The rows of each matrix lie in a flat space through zero, up to rounding. After each matrix: how many dimensions does the smallest such space have?

array([[ 0.13,  0.04, -0.16, -0.06, -0.29,  0.11, -0.16, -0.08,  0.17,
        -0.16, -0.11,  0.17,  0.17],
       [ 0.04, -0.35,  0.02,  0.00,  0.29,  0.14, -0.15,  0.24,  0.07,
         0.24, -0.28, -0.20, -0.32],
       [-0.16,  0.02,  0.25,  0.25,  0.38, -0.52,  0.08, -0.30, -0.26,
        -0.44, -0.23,  0.00, -0.06],
       [-0.06,  0.00,  0.25,  0.48,  0.13, -0.29,  0.24,  0.36, -0.06,
        -0.07,  0.36, -0.58,  0.24],
       [-0.29,  0.29,  0.38,  0.13,  0.22,  0.03,  0.10,  0.31,  0.01,
         0.25, -0.08, -0.21, -0.30],
       [ 0.11,  0.14, -0.52, -0.29,  0.03,  0.53,  0.00,  0.38,  0.25,
         0.49,  0.19,  0.37,  0.09],
       [-0.16, -0.15,  0.08,  0.24,  0.10,  0.00, -0.39,  0.03, -0.22,
         0.01, -0.15, -0.10,  0.04],
       [-0.08,  0.24, -0.30,  0.36,  0.31,  0.38,  0.03,  0.10,  0.31,
         0.41,  0.45,  0.12,  0.38],
       [ 0.17,  0.07, -0.26, -0.06,  0.01,  0.25, -0.22,  0.31,  0.01,
         0.39,  0.12,  0.07,  0.24],
       [-0.16,  0.24, -0.44, -0.07,  0.25,  0.49,  0.01,  0.41,  0.39,
         0.36, -0.15,  0.29, -0.24],
       [-0.11, -0.28, -0.23,  0.36, -0.08,  0.19, -0.15,  0.45,  0.12,
        -0.15,  0.18, -0.13,  0.33],
       [ 0.17, -0.20,  0.00, -0.58, -0.21,  0.37, -0.10,  0.12,  0.07,
         0.29, -0.13,  0.28, -0.23],
       [ 0.17, -0.32, -0.06,  0.24, -0.30,  0.09,  0.04,  0.38,  0.24,
        -0.24,  0.33, -0.23,  0.49]])
 => 10

array([[-0.26, -0.18,  0.10, -0.06,  0.17, -0.27,  0.05,  0.15,  0.20,
         0.09,  0.15, -0.05,  0.14],
       [-0.18,  0.14,  0.10,  0.05,  0.21, -0.25, -0.06,  0.12,  0.19,
        -0.05,  0.01,  0.07, -0.17],
       [ 0.10,  0.10,  0.65,  0.03, -0.23, -0.04, -0.17, -0.30,  0.10,
        -0.35,  0.26,  0.55, -0.06],
       [-0.06,  0.05,  0.03,  0.10, -0.11,  0.06, -0.02, -0.04, -0.03,
        -0.06, -0.08,  0.11, -0.04],
       [ 0.17,  0.21, -0.23, -0.11,  0.38, -0.11,  0.12,  0.03, -0.10,
         0.08, -0.03, -0.30, -0.20],
       [-0.27, -0.25, -0.04,  0.06, -0.11, -0.01, -0.02,  0.23,  0.18,
         0.06,  0.05,  0.07,  0.21],
       [ 0.05, -0.06, -0.17, -0.02,  0.12, -0.02,  0.18,  0.13, -0.08,
         0.02,  0.04, -0.06,  0.09],
       [ 0.15,  0.12, -0.30, -0.04,  0.03,  0.23,  0.13, -0.34, -0.36,
         0.19, -0.22, -0.43, -0.11],
       [ 0.20,  0.19,  0.10, -0.03, -0.10,  0.18, -0.08, -0.36, -0.13,
        -0.06,  0.03, -0.03, -0.18],
       [ 0.09, -0.05, -0.35, -0.06,  0.08,  0.06,  0.02,  0.19, -0.06,
         0.18, -0.15, -0.28,  0.03],
       [ 0.15,  0.01,  0.26, -0.08, -0.03,  0.05,  0.04, -0.22,  0.03,
        -0.15,  0.40,  0.16,  0.02],
       [-0.05,  0.07,  0.55,  0.11, -0.30,  0.07, -0.06, -0.43, -0.03,
        -0.28,  0.16,  0.45, -0.03],
       [ 0.14, -0.17, -0.06, -0.04, -0.20,  0.21,  0.09, -0.11, -0.18,
         0.03,  0.02, -0.03,  0.19]])
 => 7

array([[-0.29, -0.01, -0.18,  0.23,  0.08, -0.38, -0.38,  0.28,  0.01,
        -0.06, -0.15,  0.22, -0.29],
       [-0.01,  0.32,  0.23, -0.29,  0.15,  0.22,  0.00, -0.11,  0.21,
        -0.21, -0.14, -0.01, -0.07],
       [-0.18,  0.23,  0.48, -0.17, -0.32,  0.24,  0.18, -0.15,  0.28,
        -0.38, -0.25,  0.16, -0.02],
       [ 0.23, -0.29, -0.17, -0.20, -0.12,  0.08,  0.24,  0.10, -0.40,
         0.49,  0.30,  0.23, -0.07],
       [ 0.08,  0.15, -0.32, -0.12, -0.70,  0.38, -0.31, -0.73, -0.45,
         0.56,  0.45,  0.12, -0.04],
       [-0.38,  0.22,  0.24,  0.08,  0.38, -0.31, -0.21,  0.42,  0.43,
        -0.56, -0.50,  0.15, -0.27],
       [-0.38,  0.00,  0.18,  0.24, -0.31, -0.21,  0.03, -0.05,  0.13,
        -0.13, -0.25,  0.08,  0.08],
       [ 0.28, -0.11, -0.15,  0.10, -0.73,  0.42, -0.05, -0.53, -0.28,
         0.17,  0.45, -0.06,  0.14],
       [ 0.01,  0.21,  0.28, -0.40, -0.45,  0.43,  0.13, -0.28, -0.03,
        -0.01,  0.04,  0.31, -0.16],
       [-0.06, -0.21, -0.38,  0.49,  0.56, -0.56, -0.13,  0.17, -0.01,
         0.19, -0.04, -0.50,  0.34],
       [-0.15, -0.14, -0.25,  0.30,  0.45, -0.50, -0.25,  0.45,  0.04,
        -0.04, -0.14, -0.03, -0.12],
       [ 0.22, -0.01,  0.16,  0.23,  0.12,  0.15,  0.08, -0.06,  0.31,
        -0.50, -0.03, -0.46,  0.30],
       [-0.29, -0.07, -0.02, -0.07, -0.04, -0.27,  0.08,  0.14, -0.16,
         0.34, -0.12,  0.30, -0.11]])
 => 6

array([[-0.35,  0.09,  0.20, -0.25,  0.02,  0.09,  0.06,  0.02, -0.09,
        -0.17, -0.13,  0.12,  0.10],
       [ 0.09,  0.00, -0.53, -0.20,  0.25, -0.30,  0.00, -0.10,  0.07,
        -0.21,  0.07, -0.14, -0.01],
       [ 0.20, -0.53, -0.62, -0.45,  0.43, -0.64, -0.16,  0.12,  0.04,
        -0.33,  0.32, -0.30, -0.29],
       [-0.25, -0.20, -0.45, -0.78,  0.28, -0.27, -0.05,  0.26, -0.18,
        -0.53,  0.39, -0.04, -0.12],
       [ 0.02,  0.25,  0.43,  0.28, -0.52,  0.49,  0.01,  0.27, -0.17,
         0.35,  0.14,  0.07, -0.05],
       [ 0.09, -0.30, -0.64, -0.27,  0.49, -0.41, -0.03, -0.21,  0.14,
        -0.37,  0.15,  0.01,  0.04],
       [ 0.06,  0.00, -0.16, -0.05,  0.01, -0.03, -0.02,  0.04, -0.02,
        -0.03,  0.12, -0.04, -0.04],
       [ 0.02, -0.10,  0.12,  0.26,  0.27, -0.21,  0.04, -0.43,  0.26,
         0.04, -0.50,  0.03,  0.17],
       [-0.09,  0.07,  0.04, -0.18, -0.17,  0.14, -0.02,  0.26, -0.16,
        -0.02,  0.21, -0.02, -0.09],
       [-0.17, -0.21, -0.33, -0.53,  0.35, -0.37, -0.03,  0.04, -0.02,
        -0.40,  0.07, -0.10, -0.06],
       [-0.13,  0.07,  0.32,  0.39,  0.14,  0.15,  0.12, -0.50,  0.21,
         0.07, -0.52,  0.33,  0.36],
       [ 0.12, -0.14, -0.30, -0.04,  0.07,  0.01, -0.04,  0.03, -0.02,
        -0.10,  0.33,  0.11, -0.01],
       [ 0.10, -0.01, -0.29, -0.12, -0.05,  0.04, -0.04,  0.17, -0.09,
        -0.06,  0.36, -0.01, -0.08]])
 => 5

array([[ 0.00, -0.01, -0.05,  0.12, -0.26,  0.03, -0.30,  0.16, -0.10,
        -0.17,  0.01, -0.08,  0.11],
       [-0.01, -0.15,  0.17, -0.41, -0.10, -0.07,  0.53, -0.27,  0.19,
         0.08,  0.23, -0.10, -0.04],
       [-0.05,  0.17, -0.14,  0.41,  0.10,  0.26, -0.58,  0.21, -0.22,
        -0.04, -0.02,  0.10, -0.08],
       [ 0.12, -0.41,  0.41, -0.30, -0.15, -0.11,  0.26, -0.28,  0.60,
         0.38,  0.30,  0.01, -0.06],
       [-0.26, -0.10,  0.10, -0.15, -0.25,  0.14,  0.08, -0.26,  0.10,
        -0.37,  0.61, -0.50, -0.01],
       [ 0.03, -0.07,  0.26, -0.11,  0.14,  0.25,  0.12, -0.23,  0.06,
         0.01, -0.01, -0.03,  0.07],
       [-0.30,  0.53, -0.58,  0.26,  0.08,  0.12, -0.15,  0.27, -0.73,
        -0.47,  0.03, -0.11, -0.13],
       [ 0.16, -0.27,  0.21, -0.28, -0.26, -0.23,  0.27, -0.06,  0.33,
         0.27,  0.04,  0.09,  0.03],
       [-0.10,  0.19, -0.22,  0.60,  0.10,  0.06, -0.73,  0.33, -0.15,
        -0.13, -0.03,  0.02, -0.07],
       [-0.17,  0.08, -0.04,  0.38, -0.37,  0.01, -0.47,  0.27, -0.13,
        -0.44,  0.22, -0.25,  0.09],
       [ 0.01,  0.23, -0.02,  0.30,  0.61, -0.01,  0.03,  0.04, -0.03,
         0.22, -0.30,  0.30, -0.18],
       [-0.08, -0.10,  0.10,  0.01, -0.50, -0.03, -0.11,  0.09,  0.02,
        -0.25,  0.30, -0.21,  0.09],
       [ 0.11, -0.04, -0.08, -0.06, -0.01,  0.07, -0.13,  0.03, -0.07,
         0.09, -0.18,  0.09,  0.07]])
 => 7

array([[-0.16,  0.20,  0.23, -0.28,  0.24,  0.10,  0.23, -0.24, -0.17,
        -0.09,  0.22, -0.08,  0.08],
       [ 0.20,  0.60, -0.06,  0.45,  0.15,  0.08,  0.35, -0.05,  0.07,
         0.17,  0.03, -0.48,  0.28],
       [ 0.23, -0.06, -0.30,  0.42, -0.07, -0.02, -0.02,  0.26,  0.13,
        -0.05, -0.23, -0.05,  0.07],
       [-0.28,  0.45,  0.42, -0.40,  0.53,  0.30,  0.46, -0.39, -0.29,
        -0.24,  0.41, -0.28,  0.28],
       [ 0.24,  0.15, -0.07,  0.53, -0.55, -0.14, -0.55,  0.24,  0.45,
         0.64, -0.17, -0.26, -0.02],
       [ 0.10,  0.08, -0.02,  0.30, -0.14,  0.09, -0.25,  0.19,  0.21,
         0.12, -0.06, -0.23,  0.15],
       [ 0.23,  0.35, -0.02,  0.46, -0.55, -0.25, -0.38,  0.04,  0.39,
         0.83, -0.09, -0.28, -0.10],
       [-0.24, -0.05,  0.26, -0.39,  0.24,  0.19,  0.04, -0.13, -0.17,
        -0.27,  0.21,  0.03,  0.08],
       [-0.17,  0.07,  0.13, -0.29,  0.45,  0.21,  0.39, -0.17, -0.28,
        -0.44,  0.19, -0.02,  0.17],
       [-0.09,  0.17, -0.05, -0.24,  0.64,  0.12,  0.83, -0.27, -0.44,
        -0.56,  0.14,  0.06,  0.13],
       [ 0.22,  0.03, -0.23,  0.41, -0.17, -0.06, -0.09,  0.21,  0.19,
         0.14, -0.19, -0.10,  0.03],
       [-0.08, -0.48, -0.05, -0.28, -0.26, -0.23, -0.28,  0.03, -0.02,
         0.06, -0.10,  0.45, -0.36],
       [ 0.08,  0.28,  0.07,  0.28, -0.02,  0.15, -0.10,  0.08,  0.17,
         0.13,  0.03, -0.36,  0.24]])
 => 4

array([[-0.11, -0.13,  0.14, -0.02, -0.05, -0.38,  0.08, -0.12,  0.06,
         0.24,  0.09, -0.43,  0.07],
       [-0.13,  0.69, -0.30,  0.00,  0.18,  0.08, -0.12, -0.05, -0.13,
         0.04, -0.03, -0.03,  0.14],
       [ 0.14, -0.30,  0.54,  0.27, -0.14,  0.10,  0.21, -0.01, -0.16,
        -0.15,  0.07, -0.20, -0.20],
       [-0.02,  0.00,  0.27,  0.50,  0.04,  0.00,  0.12,  0.07,  0.08,
        -0.20,  0.10, -0.08,  0.01],
       [-0.05,  0.18, -0.14,  0.04,  0.57,  0.01, -0.15,  0.10, -0.22,
        -0.14,  0.04, -0.20, -0.02],
       [-0.38,  0.08,  0.10,  0.00,  0.01,  0.41, -0.11,  0.11,  0.01,
        -0.19,  0.08,  0.03,  0.21],
       [ 0.08, -0.12,  0.21,  0.12, -0.15, -0.11,  0.34,  0.10,  0.02,
         0.12,  0.12,  0.07,  0.06],
       [-0.12, -0.05, -0.01,  0.07,  0.10,  0.11,  0.10,  0.17,  0.01,
        -0.03,  0.13, -0.06,  0.06],
       [ 0.06, -0.13, -0.16,  0.08, -0.22,  0.01,  0.02,  0.01,  0.30,
         0.00, -0.10,  0.08, -0.01],
       [ 0.24,  0.04, -0.15, -0.20, -0.14, -0.19,  0.12, -0.03,  0.00,
         0.36,  0.02, -0.06, -0.16],
       [ 0.09, -0.03,  0.07,  0.10,  0.04,  0.08,  0.12,  0.13, -0.10,
         0.02,  0.65, -0.14,  0.11],
       [-0.43, -0.03, -0.20, -0.08, -0.20,  0.03,  0.07, -0.06,  0.08,
        -0.06, -0.14,  0.05,  0.04],
       [ 0.07,  0.14, -0.20,  0.01, -0.02,  0.21,  0.06,  0.06, -0.01,
        -0.16,  0.11,  0.04,  0.49]])
 => 11
